The rows are grouped in 4 ways, from coarse to fine. Each group lies inside one group of the grouping before and may be the whole of it. The rows also spread widely along 16 directions, which tell nothing about the answers.
In the rows, zero is written as 128.
Known rows, each followed by its group in each grouping:
[123 135 137 121 144  96 121 135 133 117  96 171 154 144 110  93 149 135
 101 147 145 141 132 117 143 169]
pag terob luf j_408
[146 146 172 171 155 148 140 173 121 141 174 116 145 131 124 105 112 118
 158  99 107 132 185 155 107 104]
pag mima vudat j_221
[126 101 115 112  85 125 124  66 100 112 144 114 103 140 134 127 124 162
  96  97 130  95 145  77 170 138]
kibo Suk gigu j_140
[150 118  95 142 133 124 107  92 143  83 137 120 150 107 149 148 180 151
 118  81 119 151 163 114 152 116]
pag terob luf j_433
[121  82 131 171 102  79  98 181 114 123  90 160 172 154 152 122 145 136
  68 188 171 133 102 110  94 166]
kibo Soz Zabir j_267
[148 115 131 121 191  79 142 163 112 121  78 130 132 150 140 179 130 114
  96 180 107 165 172 143 116 197]
pag Rigov gikur j_789
[151 159 142 158 174 142 119 167 116 153 134 130 129 147 146 155 159 136
 137 118 104 157 158 185  88 103]
kobi Zot zapi j_644
[ 99 122 156 196  96 104  62 189 188 161 129 155 144 189 126 143 172 101
 122 151 117 104 112 129 128 112]
kobi mazu pil j_790
[129 134 131  92  69 110 116  79 182 140 153 143  85 144  94  67 151 146
 170  68 122  93  96 159 180  60]
kobi mazu vamaz j_735
[132 112 122  80 193 112 143 170  69 121 130 129 104  90 149 149 143 106
 112 128  92 177 164 161  36 123]
kibo Suk gigu j_827
[ 94 113 129 181  98 113 129 112  85 170 171 131  85 179 120 129 135 113
  91 110 141  91 164  53 124 140]
pag futup Ter j_492
[109 125 129 145 137  74  90 163 164 147 116 107 114 149 144 133 106 110
 120 139  84 107 143 134 157  96]
sol tepu movev j_614
[135 121 134 114 143 103  82 188 124 118 102 125 130 142 150 138 120 113
 107 142 101 123 139 156 123 110]
kibo Soz pilu j_231
[105 178 134  85 157 118 181  87 108 169 103  71  94 115  85 124  80 142
  97 228 162 111 130 108 149 129]
kobi Zot zapi j_985
[ 66 124 144 141 165 101  82 188 204 159 141 147 112 186 116 171 162 100
 139 158  52 121 107 115  77 118]
sol rel Mezi j_553
[111 129 137 117 111  87 108 135 116 126 123 112 127 100 131 119  94  81
  97 151 145  96 184  98 176 113]
pag Rigov Niz j_579
[ 92 114 157 104 136 139 124 127 113 132 148 175 183 130 193 117  72 135
 139  87 113 123 161 118  86 161]
pag terob lif j_49
[126 116 134 102 133  66 132 134  91 132  85 120 123 130 123  79  91 145
  76 160 140 126 152 136 153 166]
kibo Soz Zabir j_358
[121 122 143 109  99 128 127 149  72 132 129 187 118 161 111  78 125  94
 106 101 158 110 124 108 124 154]
pag mima Bal j_752
[140 121 173 110 144 141 141 114 106 154 160  91 102 131 114 147 153 141
 129 125  99 139 188 182  85 148]
kibo Suk Vilef j_401
[119  79 153 133 123  51 143 150 135 155 132 136  93 167 129  93 101 162
 118 173 111 102 102 106 114 125]
sol rel leg j_756
[117 159 103 141 150 139 140 146  95 132  85 144 164 166 143  91  94 150
 106  84 134 168 122 170 122 188]
kobi Zot lubaf j_604
[ 90 104 134 162 102  80 107 149 149 178 131 115  98 174 112 102 158 154
  86 163 132 112 100 131 105 137]
kobi mazu damu j_957
[130 154 134 147 135 141  88 180 104 140 141 137 131 123 162 122 138 108
 125 105 134 123 144 156  97  59]
pag terob gini j_580
[ 47 158 101  89 150 137 105 130 210 155 148 112  95 159 121 152  93  98
 169  96  46 105 102 111 130  81]
kobi mazu vamaz j_815
[ 83 163  98 152  92 133  90 114 172 147 125 127 134 151 108  80 150 153
 113 115 151 109  90 129 148  99]
pag futup Kar j_583
[138 156 101 117  96 119  99  92 115 128  88 169 128 151 153 147 120 120
 114 120 158  98 116  99 200  95]
kobi leti Momu j_467
[146 126 151  81 140 133 122 135 119 124 140 123  93 169 112  93 112 151
 133  92  74 108 120 158 140 123]
sol tepu movev j_869
[139 149 102 199 140 132 127 151  90 142 138 148 130 156 139  88 155 158
 108  91 146 144 133 133 105 106]
pag futup Kar j_386
[166  92 149 169 140  91 142 191  89 120 112 123 161 143 183 112  66 150
 114 145 129 135 143 145 123 134]
kobi mazu pil j_790
[154  97 117 186 126 101 139 160 126  66 117 164 182 140 103  60 158 155
  95 123 156 149 117  80 156 168]
pag Rigov gikur j_789
[ 92 136 164  96 143  84 151 140 182 155 143 133  92 139  65  87 104  95
 160 170 105 104 133 117 144 109]
pag Rigov Niz j_579
[147 168  97 193 158 146 136 163  97 119 105 151 158 130 114 111 160 115
 122 100 148 174 146 146 120 121]
kibo Suk Vilef j_401
[186 120 130 121 112  96 148  94 129 124  98 143 120 138 134 143 136 142
 155 122 146 142 140 180 156 112]
kibo Soz Zabir j_267
[ 99 149 128 143 136 118 114 162 155 147 115 115 104 178  90 111 112 126
 122 148 103 109 112 123 152 120]
kibo Suk gigu j_140
[140 153 161 105 134 144  96 150 143 100 120 233 179 140 137 124 149  80
 168  91 129 124 138 127 137 106]
pag terob gini j_580
[128 130 140 117  76 114  95 132 124 130 148 149  91 137  92 107 174  56
 130  82 136 105 166 137 166 100]
pag terob lif j_49
[134 108 121 203 127 106 115 179 129 138 119 171 154 171 144 117 172 145
 118 118 138 157  99 150  72 136]
sol rel Mezi j_553
[139 138 103 127 125 120 141 115 100 159 134 107  81 115 140 131 158 143
 126 126 154 144 120 174  81  67]
pag futup Ter j_492
[113 171 160 146 161 138 117 124 151 178 156  99 110 138 134 145 116 156
 147 137  88 108 173 155 121  75]
kibo Suk gigu j_827
[142  86 128 164 133  44 119 144 165 119 101 144 155 161 166 148 122 145
 122 144 108 140 143 120 162 147]
kobi Zot lubaf j_604
[133 132 135 161 126 142 121 114 118 114 165 165 163 140 159  97 106 158
 138  59 115 107 150  81 152 106]
kobi mazu vamaz j_815
[140 137 115 176 172 126 170 128  71 152 111 139 154 131 167 150 106 147
 112 133 150 166 169 129  75 153]
kibo Soz pilu j_231
[128 207  86 166 202 170 116 163  66 153 119 155  93 193 141 160 130 119
 115  84  93 137 138 107 127  91]
kobi Zot lubaf j_604
[145 161 140 117 202 107 118 101 125 128 133 114 111 125 135 158 139 151
 124 109  57 131 213 125 165 124]
sol rel leg j_756
[135 111 156  61 154  80 153 100 184  83 111 121 163  68 108 108 104 134
 141 193 115 123 134 103 168 118]
sol tepu movev j_614
[117 118 130 187 140 109 101 188 105 117 107 126 164 162 115  92 150 138
  51 159 148 137 142 102 129 192]
pag terob lif j_49
[145 131  95 146 146 133 144 155  85 118 102 158 156 122 159 112 149 136
 114 100 164 183 115 165  70 130]
pag terob gini j_580
[142 136 148 126 184  98 108 113 139 124 111 112 141 133 128 150 158 172
  82 176  94 129 169 113 150 156]
sol tepu movev j_869
[111 110 123 114 144 110 116 111 124 111 122 107 136 140 146 132 102 176
  86 141  99 114 146  88 150 159]
kibo Suk gigu j_827
[ 93 107 155 112 132  92 103 158 171 127 128 140 116 151  66 130 177  79
 115 164  93 126 144 111 127 161]
kibo Suk Vilef j_401

New rows. What belongs after each?
[134 154 118 185 144 162 150 174  50 121 138  99 161 104 139  83  83 126
  96 115 166 138 150 121 100 112]
sol rel Mezi j_553
[153 138 165  97 143 117 115 137  91 130 125 149 102 151 112 107 143 136
 111 129 111 110 150 142 139 131]
sol rel leg j_756
[142 188 145 154 153 150 109 133 124 158 129 135 131 142 110 107 171 142
 128  95 122 143 164 194 132 113]
kobi mazu damu j_957
[ 66 172 134 180  99 158 102 123 145 170 153  91 146 127 106 132 122  80
 117 107 134 105 182 118 137 127]
sol rel leg j_756
[109  99 149 116  71 101 104 139 166 122 133 206 154 136 130 113 157  74
 156 116 154 115 110 124 119 114]
pag terob lif j_49
[130 120 103 160 104  98 112 107 100 136 151 120 112 116 150  88 149 152
  99  66 140 125 170 133 142 102]
pag Rigov Niz j_579
[119 126 129 133 120 115 154  99 104 146 127 121 133 123 150  90  86 194
 109 146 154 115 120 120 120 117]
kibo Suk gigu j_827
[115 117 142 146  85 118 125 140 134 152 130 117 121 141 109 123 143 110
 109 162 158 112 113 129 120 121]
kobi mazu pil j_790
[131 167 139 138 145 124 139 145 100 156 133 107 123 124 149  69  67 153
 134 104 137 117 153 167 135  78]
pag terob gini j_580
[135 142 114 128 103 105 120 114 108 142 113 119 101 139 138  90 111 168
  99 151 168  94 102 121 166  78]
pag terob lif j_49
[173  88  98 129 135  71 161 139  48 119  73 124 118 141 177 126  95 160
  78 143 159 157 119 155 111 163]
sol rel Mezi j_553
[142 125 158 125 120 152 120 129 148 114 139 149 140 156 117 156 141 120
 157 120 109 119 137 132 135 127]
kibo Suk gigu j_140
[123 152 102  96 186 149 172  72  82 117 135 118 124 107 146 112  83 191
 123 100 104 138 149  94 124 123]
kibo Suk Vilef j_401
[140 128 132 134 114 139 111 161 109 109 138 106 157  81 137  71 141 136
 110 112 150 136 123 169  97  82]
sol tepu movev j_614
[110 107 124  89 132  91 143 114  93 130 141 115 131  84 176  81  69 160
 108 114 134 123 156 128 109 115]
pag Rigov Niz j_579
[131 131 147 106 181 119 120 164  83 114 122 157 180  76 169  93 123 156
 106 138 128 157 160 152  61 121]
kibo Soz Zabir j_358
[138 137 153  97 142 143 107 130 142 102 141 123 117 151 108 151 130 111
 138 118  82 103 149 116 160 117]
sol rel Mezi j_553
[154 134 150 147 166 157  81 205 107  90 126 119 167 130 150 158 142 121
  98 157 105 126 143 120 119 109]
kobi mazu pil j_790
[121 165 112 109 121 136 162  88 113 155 113 117 115 109 101  89 125 140
 131 115 165 144 130 172 114 114]
kibo Soz pilu j_231
[103 144 112 142 160 182 150 163  88 135 154 155 135 167 161 106  78 148
 143  77 115 131  94 105  62 108]
pag terob gini j_580
[130 152 157 106 167 126 148 115 162 127 118 120 153 118 133 134  82 161
 155 168 107 124 144 141 141 110]
kibo Suk gigu j_827
[128 155 116 106 157 119 110 156 148 101  85 130 154 118 131 130 121 120
 116 163 135 137 112 132 148 106]
pag terob gini j_580
[109 139 104 147 107 152 154 119 108 151 129  90 118 162 158 130  46 149
 131 121 147 105 102 120 126 107]
pag futup Ter j_492
[139  93 128 135 143  66 104 141 113 126 141 104 112 126 173  95 115 172
  97 100  81 118 160 132 136 104]
sol tepu movev j_614
[131 165 173 143 108 135 136  82  98 169 154 165 132 129 115  91 140 122
 134  80 149 112 198 143 154 132]
kobi mazu pil j_790
[127 126 103 121 160 137  80 208 153  75 111 134 163 137 119  98 178 149
 101 123  97 163  74 152 100 121]
kobi Zot zapi j_644
[153  95 114 105 126  80 135 150  98 105 103 125 121 137 156 116  80 112
 115 109 120 131 146 133 154 140]
pag mima vudat j_221
[116 165 106 145 142 125 122 139 139 140 123 122 105 159 119 100  85 147
 141 114 107 106 111 113 164  69]
kibo Soz Zabir j_267
[ 80 162 129 104 103 116 169  86 127 179 133 146 132  89 120  56  84 145
 141 146 186 111  99 122 111  80]
kobi leti Momu j_467
[117 155 133 195 123 147 137 145 108 159 146 132 131 161 104 144 146  88
 119 122 147 131 164 106 123 135]
kobi Zot zapi j_644
[147 137 104 163 162  97 118 161  97 150 107  89 106 144 184 132  96 180
 102 138 115 133 123 166 112  78]
sol rel Mezi j_553
[117 123 151 149  82 111 112 147 144 166 136 109  96 180  97 123 151 108
 118 140 137 110 119 158 134 127]
kobi Zot lubaf j_604
[ 94 107  80 165 163  92 110 183 115 140  94 162 130 196 189 161  97 131
 103 115  89 144  94 102  84 148]
sol rel Mezi j_553
[106 145 138 136 112 152 154 128 123 149 112 183 145 178 116 154  97  64
 165 104 136 129 126 126 114 168]
sol rel leg j_756
[111 131  53 121 130  91 102 154 112 111  72  55 127  84 157 123 104 124
  75 133 133 158 130 167 142 103]
kibo Suk Vilef j_401
[140  96  90 124 139  98 156 109 130 126 139  73  68 149 123 150 123 154
 131 111  85 141 132 128 127 112]
kibo Soz Zabir j_267
[118 130 156 117 136 126 138 159  68 135 126 181 145 144 140  84  83 109
 121 105 131 119 145 118 102 155]
sol rel leg j_756
[142 119 133 181 128  81 104 144 121 141 131 122 147  92 167 147 163 125
 101 150 145 133 178 128 125  84]
kobi mazu pil j_790
[114 133 149  96 127 137 122 120 173 119 131 119 131 123  85 126 159 134
 133 160 117 125 117 140 123 122]
kibo Suk gigu j_827
[123 120 128 138  70 112 125 140 174  92 102 148 182 123 108  86 112  90
 146 127 176 127 107 129 175 128]
pag terob luf j_408
[108  98  98 155  92 119 140 161 135 113 117 149 146 162 133  78  89 146
 128 115 144 128  58 111 113 122]
kibo Suk gigu j_827
[111 122 141 144  88  97  96 155  82 142 102 182 157 159 148  81 121 119
  73 122 173 113 132 116 136 168]
kobi Zot zapi j_644
[ 93 118 121 131 131 137 110 183 164  84 140 144 187 102 118  78 132 118
 128 130 131 138  92 107  93 109]
pag futup Ter j_492
[150 128 111 123 181 110 135 150 100 104 101 119 137 150 141 117 118 153
 101 110  97 163 162 156 132 173]
pag futup Kar j_386
[149 140 155 172 102 107 137 130 115 124 143  99 148 116 116  73  87 106
 127  90 153 111 209 132 201 120]
pag terob gini j_580
[ 82 184 107 104 122 158 141  84 121 169 127 115 110 122 131 124  85 129
 129 128 155 105 123 125 128  93]
pag Rigov Niz j_579
[ 91 187 145 123 133 193  65 148 118 169 154 102 120 160 144  99 128 180
 101 105 112  91 116 164 104  90]
pag mima Bal j_752
[126 107 165 103 133  77 120 105 147 169 132 121 101 145 138 149 162 170
 109 181 118 116 136 150 106 133]
kobi mazu vamaz j_735
[137 120 133 130 144 105 160 138 118 127 139 174 139 112 118  89 155 117
 148 115 146 163 141 143  81 121]
pag futup Kar j_583
[132 147 164 170 160 118  97 137 160 128 108 133 177 151 123 158 175 158
  91 190 133 129 165 123 141 171]
pag Rigov gikur j_789
[118 147 170 134 165  84 176  81 144 159 145 117 148  69 116 103 112 158
 135 182 140 132 202 121 130 116]
kibo Suk gigu j_827
[129 135  91 105 167  87 164  95  64 137  91 132 126 113 184 134  80 164
  92 135 143 149 148 112 128 139]
kobi Zot lubaf j_604
[136 161 146  96 152 127 108 124 110 118 118 136 134 115 121 105 130 133
 108 122 115 118 164 133 165 120]
kobi mazu pil j_790
[157 158 109 115 130 115 160 106 106 132 106 106  78 143 103 144  95  85
 148 104 125 124 156 148 186 101]
sol rel Mezi j_553
[ 91 154 130 118 137 146 127 144 168 108 138 105 145 123  84  84  82 116
 145 127 101 107 126 100 162 103]
kibo Soz Zabir j_358
[167 123 141 134 148 118 111 169  91  96 107 145 169 140 159 110 122 149
 103 109 122 147 154 153 138 153]
kobi Zot zapi j_644
[ 93 125 168 145 132  74 130 145 192 164 153 134 125 123 101 119 143  82
 157 152 116 124 170 129 119 105]
pag terob gini j_580
[132 148 112 165 142 127 103 158 159 109  81 176 186 156 120 139 180 108
 124 121 142 174 126 162 125 167]
pag futup Ter j_492
[123 138 141 134 102 122 135 129  96 138 122 156 136 136 124  93  99 109
 124 110 154 113 148 127 143 126]
kibo Suk gigu j_827
[113 150  87 150 157 170 135 116 103 155 131  88 112 156 168 191 117 143
 118  92  96 150 140 144  91 128]
kobi mazu pil j_790
[155 145 157 148  76 123 152 120 134 132 139  90 123 113  81  77 104 108
 145 157 186  95 144 141 185  77]
pag futup Kar j_583
[166 164 139  74 150 150 165  80  92 108 157 122 128  60 138  70 100 169
 159  97 143 125 161 152 136  54]
pag futup Kar j_583
[145  92 126 140 143 102 130 166  76  96 124 130 141 127 150 113 121 150
  70 191 155 117 119  65 110 127]
pag futup Kar j_386
[105 113 134  83 129 148 119 138 125 114 158 131 117 114 116 136 143  92
 141 104  94 130 139 128  87 112]
kibo Suk Vilef j_401
[170 152 118 188 135 144 158 110 102 131 148  94 108 151  99 113 147 145
 131  80 134 143 178 147 160 122]
pag futup Ter j_492
[133 145 115 162 125 117 125 146 113 134  82 138 158 131 120 153 152  74
  98 151 165 156 146 149 123 159]
sol tepu movev j_869
[128 146 121 158 117 165 129 145  84 153 126 170 136 180 155 127 105 125
 143  71 137 134 122 156  89 127]
kibo Soz Zabir j_267
[152 132 122 197 129 124 166 106  89 154 145 104 105 172 135 149  99 157
 116 137 141 105 153  68 166 112]
kobi leti Momu j_467
[110 143 105 106 163 165 112 186 149  93 110 102 171 131 158 148  78 124
 134 127  92 146  99 144 110 116]
kobi Zot zapi j_644
[144 162 131 119 165 110  92  99  99 132 134 149 115 120 154 105 156 189
  98 105 108 110 159 120 151  80]
sol rel Mezi j_553
[140 167 129 132 148 142 163 135 180 128 123  86 116 123  97 165  83  86
 195 158 105 121 128 141 162  57]
sol rel leg j_756
[110 127 140  94 138  99  99 115 152 149 130 107 108 146 146 124 129 163
 117 128  90 116 149 167 127 128]
pag futup Kar j_386
[105 118 127 103 107  65 136  95 162 133 110 148 147  99 133  85 116 126
 136 111 138 138 140 156 140 135]
sol rel Mezi j_553
[160 144 119 101 148 136 126 157  89 126 102 122 115 135 159 156 110 109
 129 133 129 139 136 184 105 101]
pag futup Kar j_386
[113 167  95 197 156 116 122 191  95 155 110 103 119 148 112  91 130 117
  84 145 147 146 138 139 114 113]
pag futup Kar j_386
[145 147 161  54 144 176 122 100  81  91 153 185 162 103 168  75 105 189
 133  85 131 102 126 121 113 103]
pag Rigov gikur j_789
[129 145 101 216  86 143 143 136 120 148 109 128 150 170 121 135 118  91
 138  83 162 145 138 153 142 150]
sol rel leg j_756
[118  73 173 135  71  80 115 134 167 130 166  70 128 118 115  99 127 118
 119 124 120 106 182 157 145 149]
pag Rigov gikur j_789
[ 97  96  94 147  71 128  84 178 108 116 151  82  94 156 120  86 137 113
  76  85 130 104 100 105 123 108]
pag terob gini j_580
[184 121 132  97 119 120 113  98 110  97 112 102 132 122 164 145 121 173
 109 129 133 111 142 148 183 108]
kobi mazu vamaz j_735
[ 88 183 130 129 157 162  87 182 138 142 123 128 148 149 138  89  85 148
 120 126 100 105  97 132 127  82]
kobi mazu pil j_790
[146 137 129 149 194 146 168 124 128 133 141  93 109 161 116 163 125 177
 137 138  78 150 149 132 108 136]
kibo Suk gigu j_827
[ 85 126  93  83 139  75 190  83 116 139  91 157  95 139  92 127  97  81
 113 145 142 140 136  72 146 191]
pag Rigov gikur j_789
[125 165 123 146 132 138 127 130 127 152  94  67 140 140 129 128  97 146
 107 136 139 139 144 199 139 147]
sol rel Mezi j_553
[135 143 156  86 100 105 129 125 112 132 132 111 103 103 127  86  63 108
 141 139 145  77 136 135 173  55]
sol rel Mezi j_553
[162 140 158  87 151 127 133 145  77 108 103 174 164 106 150  80 127 157
 110 131 160 147 138 179 100 146]
pag Rigov gikur j_789
[141 148 138 214  99 158  73 174 116 150 142 103 126 198 140 158 136 103
 112  81 108 102 168 145 167 114]
kobi mazu pil j_790
[146 114 120 108 124 126 131 126 142 113 120  98 128 117 135 148 130 140
 138 139 123 143 121 165 112 105]
kibo Soz Zabir j_267
[124 117  70 131 107  84 167  82 120 152 112 108  87 120 137 126 125 130
 128  96 145 155 124 149 132 110]
kobi mazu damu j_957
[102 145  91  87 115 134 173  87  84 131 106 130 144  97 140  97  89 118
 118  85 168 164 131 153 108 159]
kobi Zot lubaf j_604
[136 129 172 176 130  91  94 174 179 127 154 169 151 121  95  77 200 133
 135 153 124 121 130 124 133  72]
kobi mazu pil j_790
[114 155 135 111 153 136 114 143 107 136 125 116 128 126 113 101 151 144
  90 136 128 140 134 148 105 136]
kobi Zot lubaf j_604
[ 90 122 143 139 150 100 134 183 127 137 160 116 114 124 105  85 106 100
 115 144 109 115 150  92 105 112]
pag Rigov gikur j_789
[ 94 116 138 102 111 143 112 117 134 140 174 139 117 147 159 107 113 156
 142  66  94 105 125 135  91 110]
pag Rigov gikur j_789
[161 146 112 141 184 106 154 128 130 115 104 120 142 116 144 131 107 160
 130 152 114 146 130 126 141  95]
sol tepu movev j_869
[157 126 131 137 138 122 140 121  95 139 145 138 106 125 145 157 141 125
 139 123 127 130 159 130 105  85]
kibo Soz Zabir j_267
[143 135 111 172 137  98 107 124 134 138 125  94 106 155 123 122 169 158
  95 103 116 139 164 147 160 126]
pag terob gini j_580
[106 137 137 144 134 105  87 149 187 111 143 133 162 118 134 106 135 112
 143  84  87 127 175 138 161 112]
pag Rigov gikur j_789
[154 157 112 143 132 162 120 184  66 139 121 147 101 171 127 122 142  94
 123  76 133 144 120 178 102 107]
kobi mazu vamaz j_735
[202 119 204 159 171 120 145 148  88 114 155 147 131 167 124 148 130 140
 130 166 111 103 205  97 156 135]
pag futup Kar j_386
[128 131 122 139 167 112 133 158 108 116 106 152 176 114 148  61 126 188
 104 111 127 172 129 169  87 151]
kibo Suk gigu j_827
[140 156 144 155 121 174  54 196 132 108 146  85 137 155 121  94 135 141
 116  73  84 112 147 188 152  88]
kibo Suk gigu j_827
[114 140 110 163 152 163 122 151 104 137 152 106 124 155 143 141 128 143
 110  96  98 133 134 111  99 118]
kobi mazu pil j_790
[102 144 136 154 116 101 143  82 145 188 175 104  67 141 108 137 139 128
 139 145 125  90 164  94 138  68]
pag futup Kar j_386
